All groups share one centre, and each spreads out both ways along 10 directions, with some noise.
Known rows, each followed by its group:
[-11  -6  12  -4   9   9   4  14 -17  22  16   8  12   2  -8  -2] : K
[ -6   2  -8  16   5  -6   8  17  -1   5   3   3   5 -10  -8  -2] : V
[-18 -20   8   2 -10  15 -20  -6  11  -4   6  28  -2  -2 -12  15] : Z
[  4  -9 -10   1 -10  16   2  -6  18 -24   5  27 -11  -6   6 -11] : S
[  2   0  -9  -4  -1  22 -14  -6  20 -10  -4  21  -7  -8   4   3] : Z
[ 17  -1 -19 -13  -6  13 -29 -12  16  12  -6  10   7   2   7  10] : Z
[  6  12  18   9   7   5  21 -13 -15 -16 -14  13   1  29  -2  -6] : M
[  4 -16 -14   1 -18   0  -8  -5  11   1   3  19   6  14 -14 -18] : K
[  8 -21  -1  -1  -1   5  -5  -2  -6  17   9   3   1  12   8 -34] : S
[-15 -14  -4 -10 -15 -11 -10   3  14   3  16  16   8   0 -14   3] : M
[ -6   3 -16   6   6   3  -9   1  28  10 -13  15  -3   4  -3 -23] : Z
[ -7  21 -13  -1  -3 -21   6   8  21  -8 -12  -7   2  -8   8  11] : M
[ 14  10 -25  -7 -27   1   8  -7  10 -11  -8  -9  -4   3  -3  -2] : K
[  8 -10  21 -16  -3   6 -11 -15  -4 -15  -8  13  -1  20  27  -8] : K
[ 14   2 -16 -15 -16  -4   3 -13  13 -11  -7  -4  -5  13  -5 -28] : M
[ 10  -5 -11  -6  -6  14  -7 -11   9   2  10  20   4   3  -4   9] : K
[-20 -22  18  22   9  -3  16   8  -9  -3  22   2 -14 -10  -8 -18] : V
[ -3 -23  21  15 -26  -8   7 -13 -16  -9   8  19   9  29   2  18] : S
[-17   0  13 -32 -24 -22   5  -8   3  -1   7  -6   9  19   3   8] : V
[  0   5  -7 -11  12 -23 -25  -7  32 -32 -10  14   2  -7 -13  11] : S
[ 20 -13   6 -11  -8  -5  -8  -9 -23  -3  14   5  20  17 -16  15] : Z
[  1  12  16  14   8   7  24 -10  -8 -19  -7  24   3  22  -5   4] : M
[-12   6   5 -18 -21  -9  14  -6  -2   0  -4   4   8  31 -23 -14] : M
[  7  15  12   6  11  -7  28  -8 -10 -22  -4   4   0  14   0  -5] : Z
[ -9  13  -1  30  19 -24   9  -3  19 -20 -22  -5 -13  -1  -5  -9] : K
[  5 -11  -8  13  -2  29  -5  -8  -1  -5   1  -5 -20 -16 -22  -1] : V
[ 23  -8   1   1  15   5 -23 -13   2 -21  -5  22   5   5   2   8] : V
[ -4   6 -19  15   6  -8  16  11   9  12  18 -10  -2 -23  -2   9] : S
[-15 -14  -5 -11  -5  -6 -18  29   9  -7  12  23   9 -18  -3  -9] : M
[  2  -8  12  25  11 -12 -14  -3   1 -13 -17  10   2   7   5   8] : M
[-11   6  14   9  -8  19  35 -21   0  -7  -1   2 -23  14   5 -11] : S
[-18  -8   0  12 -23 -15   8   9   2  -6  -7   0  -1  10 -18 -16] : V
[ -8 -25   6  21  -2  14 -14 -22  13  -2   0  18 -16   9 -14  -6] : V
[-16  14   0 -10 -21  13   0  11  -7  -5 -17  -9  -2  -8 -22  21] : S
[ -7 -13 -11  13 -22   2  21   0   4  15  11  -3  -8   6   2 -23] : S
[  9   0 -17   2 -15  24 -18   0   3   3 -15 -11 -10 -16   4  13] : Z
[-11  -5   3  11 -10 -21   3   1  12 -26  -4  15   0   5  -4   2] : V
[  4 -11  -8  32  -4  -8  -5 -13  14   0 -15   3  -7  15  -5 -14] : M
[ -9  16   7   8  -3   6   8 -11   5   4 -17   0  -2  10   5  20] : Z
[-11 -10   1  10 -18  -1  15  -4  13 -23  -3   9 -19   5   2 -28] : K
[ 19   1 -18   5   0  17  -1  -7   8  -8 -13  24   2  17 -22 -31] : M
[ 18  -1  14   7  21   3  -3 -16 -13   9  -5  -6   0  16  20  -1] : K
[  8  -4  -3  -9 -17 -17   4 -17   9  -7   1  -5  -2  19  12 -12] : V
[ -4   0   6  13  -2  -8   0 -14   9 -26 -10  -3 -13  -2 -11  16] : M
[-15   1  -5  12  -6  16  -3  15   7  -9 -17 -12 -24 -26   7 -13] : Z
[-20  27   1   4   1  -2  25   8   2  -3  -9   1   2   1 -24  11] : Z
[ 16  16 -33   8  -6   0  -7  20  -1  19 -13  -9  17 -10 -10  10] : S
[ -6  31  -3 -24 -13  13  21   3   4 -11  -6  -7  -4 -11  15  21] : K
[  6  -6   5  12   8 -13 -11 -11   2 -23  -3  -7  -6  -8 -10  23] : S
[ -1  -6   7   4   3  -5 -11  -4  13 -19 -16  24   0  18   1 -21] : Z
[ 25  -7  -2  -9  -9   6 -15 -15  -7  -8   0   7   9  12   2  14] : Z
[  6  -6   0   1 -22  17   0 -31   5 -16 -14  -2 -19  16  -7  -1] : V
[ -7   1  -2  -8 -13  -9 -13  -9   5  14  -1   3  16  13 -13  31] : Z
[ 19  -7 -14  -7  21  12 -32   3   8   2 -10   9   0  -5 -11 -30] : V
[  6  18   3  -7   8  21  34  -2 -11 -13  12  -7 -14 -13   9  -2] : M
[ 10  11  -7 -15   8   7 -16  -2   8  11 -15   7   9   9  14  -7] : K
[ -1  -2  -5 -12   9  19  -4  -6  15   7  11  18  -4  -5   3  -9] : S
[ 14   5  -8  -2  -4  -8 -19   4   4 -24 -13  18  16   1  -8  21] : V
[ -7  -1 -11  -4   3  20 -13 -10  19  -2   2  -5 -20 -26 -18  12] : S
[  9  19  -7 -21 -10  -7   3   1   2 -17 -10  -5   8   2   1  11] : V
[ 13  -9   9   4   6  -5  -2   3 -17 -27  -4   1  -1   4  -7 -14] : K
[ -8   0   0 -16   0  24   8  15  -6  23  19  14   8  -5   7  -9] : S
[  2  11   0  -6  15   0  -6  14  -1   6 -18  12  11  12  -1 -26] : K
[-13  12  -1  -7  -6   0   9   6  13 -10 -10  17   1   5  -1  -8] : K
[ -1 -20   7  32   9  11  -1  -4  -9   6   5 -11 -19 -12   2  -4] : M

New rows, each followed by its group:
[  5   4 -10  -4  -9 -10  -4  -2   7  -3  -5 -16  -1  -5   3  10] : Z
[  9  15   9 -28   5  12  23   0 -15   3  14   7  10  11   9  -5] : M
[ 23   1 -11  23  19   4  -2 -22   9   5  -5  -4  -8   5   8  -1] : K
[  0  -1   4   7   8  10 -10  -3 -11  20  -8   6  10  15 -24   1] : M
[ 16  10 -17  -2 -17   2  13  -5   1 -10  -4   5   6  12 -12  -2] : K
[  0   8 -15 -11  -2  14   9  24   5 -11   2   9  -5 -20   5 -26] : S
[  1   9  -9   6  15 -14   9 -15  28   4   2  19   5  16  -3 -14] : Z
[ 18   1  -8  20   9  -1  12  -2   2 -11  14  23   9  -3  14  14] : S
[-13  19   4   4 -13  -6  12  17  -8 -13 -19   8  12   6 -14  15] : V
[-21   4  -1   2 -11   5  29 -11  16  13   7  -2 -15   7   0 -17] : S
[  9   0   1  -4  20   3   5   5  -5  -8   4  -6  -9  -8   5 -31] : V
[ 19  12 -25  33  14  10  -2   9   5   6 -16  11   6  -5  -5  -1] : V
[ 15   1 -11  13   2  -6  15  -7  -2  -7   1  -8  -3   4 -17 -11] : Z
[-13  19  14  13   6  -6  24   7  -3 -10  -3  14   8   5   7  24] : V
[ -6  -3  -4 -14  -7 -11  -8 -12  17  14  10   4   7   8   4  13] : V
[ -8  -2 -12 -27 -16  -5 -11  18   4   3   0   3   9   1 -17 -25] : M
[ -2   7 -12  13   1  -3  -2  -4   6  30 -12 -13   4   9  -9   0] : M
[ 17  -1  11   6   8   7  -2 -38   2 -27   0  16  -5  16 -13  24] : M
[ 11   1   5  -2  24   9 -13   0  -9  10   3   5   7  -4   2   8] : K
[ -2 -16  -9   8  -3 -14 -24   2  10  14  -3 -18  -4  -9   5  -4] : M
[  4   4  -5 -25 -14  -2  14  -2   1   4   8   4   8  17   7 -24] : M
[  8  -3 -10   8 -13   9   4 -13   3  -6   2  -5 -10  -6  -7  12] : V
[ 12  -1  -4  13  31  15  11  -5   5 -13  13  -3 -23 -24  10 -15] : V
[ -7   1   2   7 -13  -1  25 -17   8 -12   8   4 -10  10 -11   1] : M
[ -5  11  15   6   1  -5  15 -16   1 -13  -5   4   0  13   3  21] : Z
[ 13  -6  -8   8  -5 -19 -10 -10  12 -21 -11  12   4  14  -3  -7] : S
[-16  -1  23  11   8  -7  24  -1 -14   0  13  -7  -6  -1   4   7] : Z
[ -3  13 -13  27  21  -2   9  -4  21   5  -5  16  -1   1 -14  -2] : K
[  9  11 -14   3   5  -9  18 -29  18   4  16  17  13  17 -24  20] : Z
[-16  12  13  -4 -16  15  18  -3 -13   6 -16 -11  -7  15 -10  -1] : S
[-21  14   1  25  -4 -12  16  10   5   8 -18   9   7  15 -13  -1] : M
[ 13  -1  -4  15   1 -21   2  -9   8 -21  -3  15   9  12   4   5] : S
[ -6  -6   4   9  16  -1  -7 -26  20  -7  17   5 -13 -14  -9  32] : S
[ 11  10 -35  14 -10   0  -1  13   6  18  -3  -4  11 -10  -8   9] : S
[ 16   9  -5  21  20 -26  -4  -3  -3  -3 -14  -1  15  16 -21   4] : K
[ 23  -3 -21  13  -6 -10  -8 -23  14   3  -8   2   5  20  -5   0] : K
[  4  -3  19  -6  13 -22   4  -9  -8   1   7  16  20  31  -1  -7] : Z
[ 18  -7 -18  -1  -5   1 -20   6   8 -18 -24   8  -4   8  -8 -45] : M
[-22  -5  -1   0  -9  12  -9  11  15 -17  -4  32  -1  -7 -28   0] : Z
[-13   3  14  -3   5   3 -13 -12  13  -1 -16  25   4  22  -5   2] : V
[ 10 -12   3  13   0   9   3 -25   4   2   2   5 -11  17   3 -10] : S
[ 15  -6   1  -7  -4  10   0 -18  -3 -18  -2  -4 -13   8  -9 -17] : M
[ -6  -3 -14  -7 -16  23   7  -5  17   6  14   6 -12 -14   6   2] : K
[-14  -2  14  -3  -7  23  10 -12  -4   1   0  -6 -20   1  -7  -4] : S
[-13  -6  -3  26   2   1  -1  16  -2   9 -10 -17 -14 -17  -6 -11] : M
[-11   5   2   1   7   3  -2   1   6  11  16  13  10 -13  -4  43] : V
[  9 -18  11  23  16 -26 -17 -14   5 -31 -12  -1 -11   6  -1 -13] : K
[ 16 -12  -3  -5  -3  37  -6 -11  -2   7   3  23  -4  12  12 -24] : S
[ 17 -13   3  25   5 -14   2 -14  -2 -20   8  11   1   6   9  12] : S
[ -1 -15 -13 -20  -5  12 -22   9   1  16  14 -11  -3 -19 -20  -9] : M
[ 27  -9 -12  12  -1  -2 -18  -5  -4   8  -1  18  21  16   5   9] : S
[  5   5  -3 -21 -10  -7  12 -10   1  25  10   4  18  28   9  -9] : M
[ -5  -3  31  -1   2 -15  -2 -17 -19   5  -6 -18   3  21   5  22] : M
[ -1  -6   0  24   8   9   0   9 -10  11 -10  -9  -9  -4  -5 -20] : M
[  4 -11  -5  -1  -8   5 -23 -11   9  18   1   1   4   4   7  14] : Z
[ 15  -8  -7  13 -23   0   6 -14 -10   5  -2  -5   4  18  -1   7] : V
[-14   3  10  -2  19   7   5   0  15  12   9   7  -8  -8  31  -7] : Z
[ -3  -3  -9 -18 -18  -4  20  -4  15 -10  25  16   0   2   3  -9] : M
[-10   5  15  17  26 -20  -3   3   4   0 -22 -17 -10   4  14 -18] : K
[ 12  -2 -23  15 -27  30  -5 -10   7 -15 -21  -6 -22  -8 -15  -3] : S
[-11   0  -4  14  -2  -5  -3   7   6 -10 -13  -1  -6  -5 -16  -4] : M
[ -7  -1   7  -7 -16  -2 -11 -15   8   7  -9  16  14  25  -6  21] : V
[ -2  -5  -5  27   6 -13 -15   9  15 -24 -18   7  -8 -13   6  -1] : M
[  7  20 -10 -14   8  17   4  -1  -2  23   5  -9   6  -8   2  18] : V
[  1  -6   1   7 -16 -16   0 -16  10 -17 -11   9   0  23  -5  -8] : S
[ -4  15  -1   1   1 -23   0  -5  17 -11  -9  15  14  11   4  24] : M
[ -8  14   0  13   2   0  26   7   3 -26  -4  13  -6  -3 -15  -3] : K
[-15   0  23   4   7   6  12 -14  -6 -19   9  -4 -16  -9  -5  23] : S
[ 16   2 -11   4 -12  -2   1   7 -10 -27  -3  -1   4 -11 -11  16] : V
[-11  11 -17 -12 -13  22   8  -4  28  -5  -6  13 -16  -6  -7 -16] : S
[ -1 -16   7   8   3  11  -8 -26  13  -6  -5   9 -18  13  -3 -23] : V
[  1  -3   0 -19   1  -5 -14   5   5  -1  13  15  14  -3   3  11] : M
[ 27   6 -15  -6   0  -5  -8 -20  15 -21  -5   4  -1   2  12   7] : V
[ 13  -7  18  -6  23  -6 -20   5 -23  -8   0  -2  10   2  -2   2] : K
[ -8  10   7  13  -4   2  26   8  -5 -27 -16   2 -13   6  -5 -23] : M
[ -3  -5   3   3  11   2  12   9  -7  -5  14  19   4   3 -22 -21] : Z
[ 13  -6 -10  18   1  19   9 -12   2   5  -1  22  -1  20 -11 -27] : M
[  3 -17  -2  18  -2 -14 -17  -1  13 -33 -10  23  -3   4 -12 -11] : V
[ 20  -3 -16  -2   0   8 -12 -17   5   2  -6 -25 -16  -7  -3 -12] : M
[ 15  -6  11  -3  23   2 -20  -3 -12   3   2  11  14   9   0   4] : K
[-11   8  -1   5  -7  10 -13  -7  24 -24 -27  25  -8   6  -4   2] : Z
[ 15  12 -20  10  15 -22 -17  -5  18  -5 -14  14  19   8 -25  14] : K
[-10  -3   8 -16  15  -6 -16  16   3 -12   5  12   6 -12 -10  -4] : V
[  9   8   6  14   8  17  18 -17 -10  -7  -9  -4 -12  11 -12  -3] : M
[  2  -5  -5  17   4  -4  11  -1  12  -9  14   7  -9 -14  24   3] : M
[-13  12  -6  -2 -16  -9  10   4   2  29  -7  -8  13  19 -11  -1] : S
[  1  10 -19  21   7  -7  -5  11  18   3 -15   3   1  -8   6  -3] : M
[-14  -9  -7   9  -4  10   8   8  10   4   6   9 -11  -6  -6 -26] : K
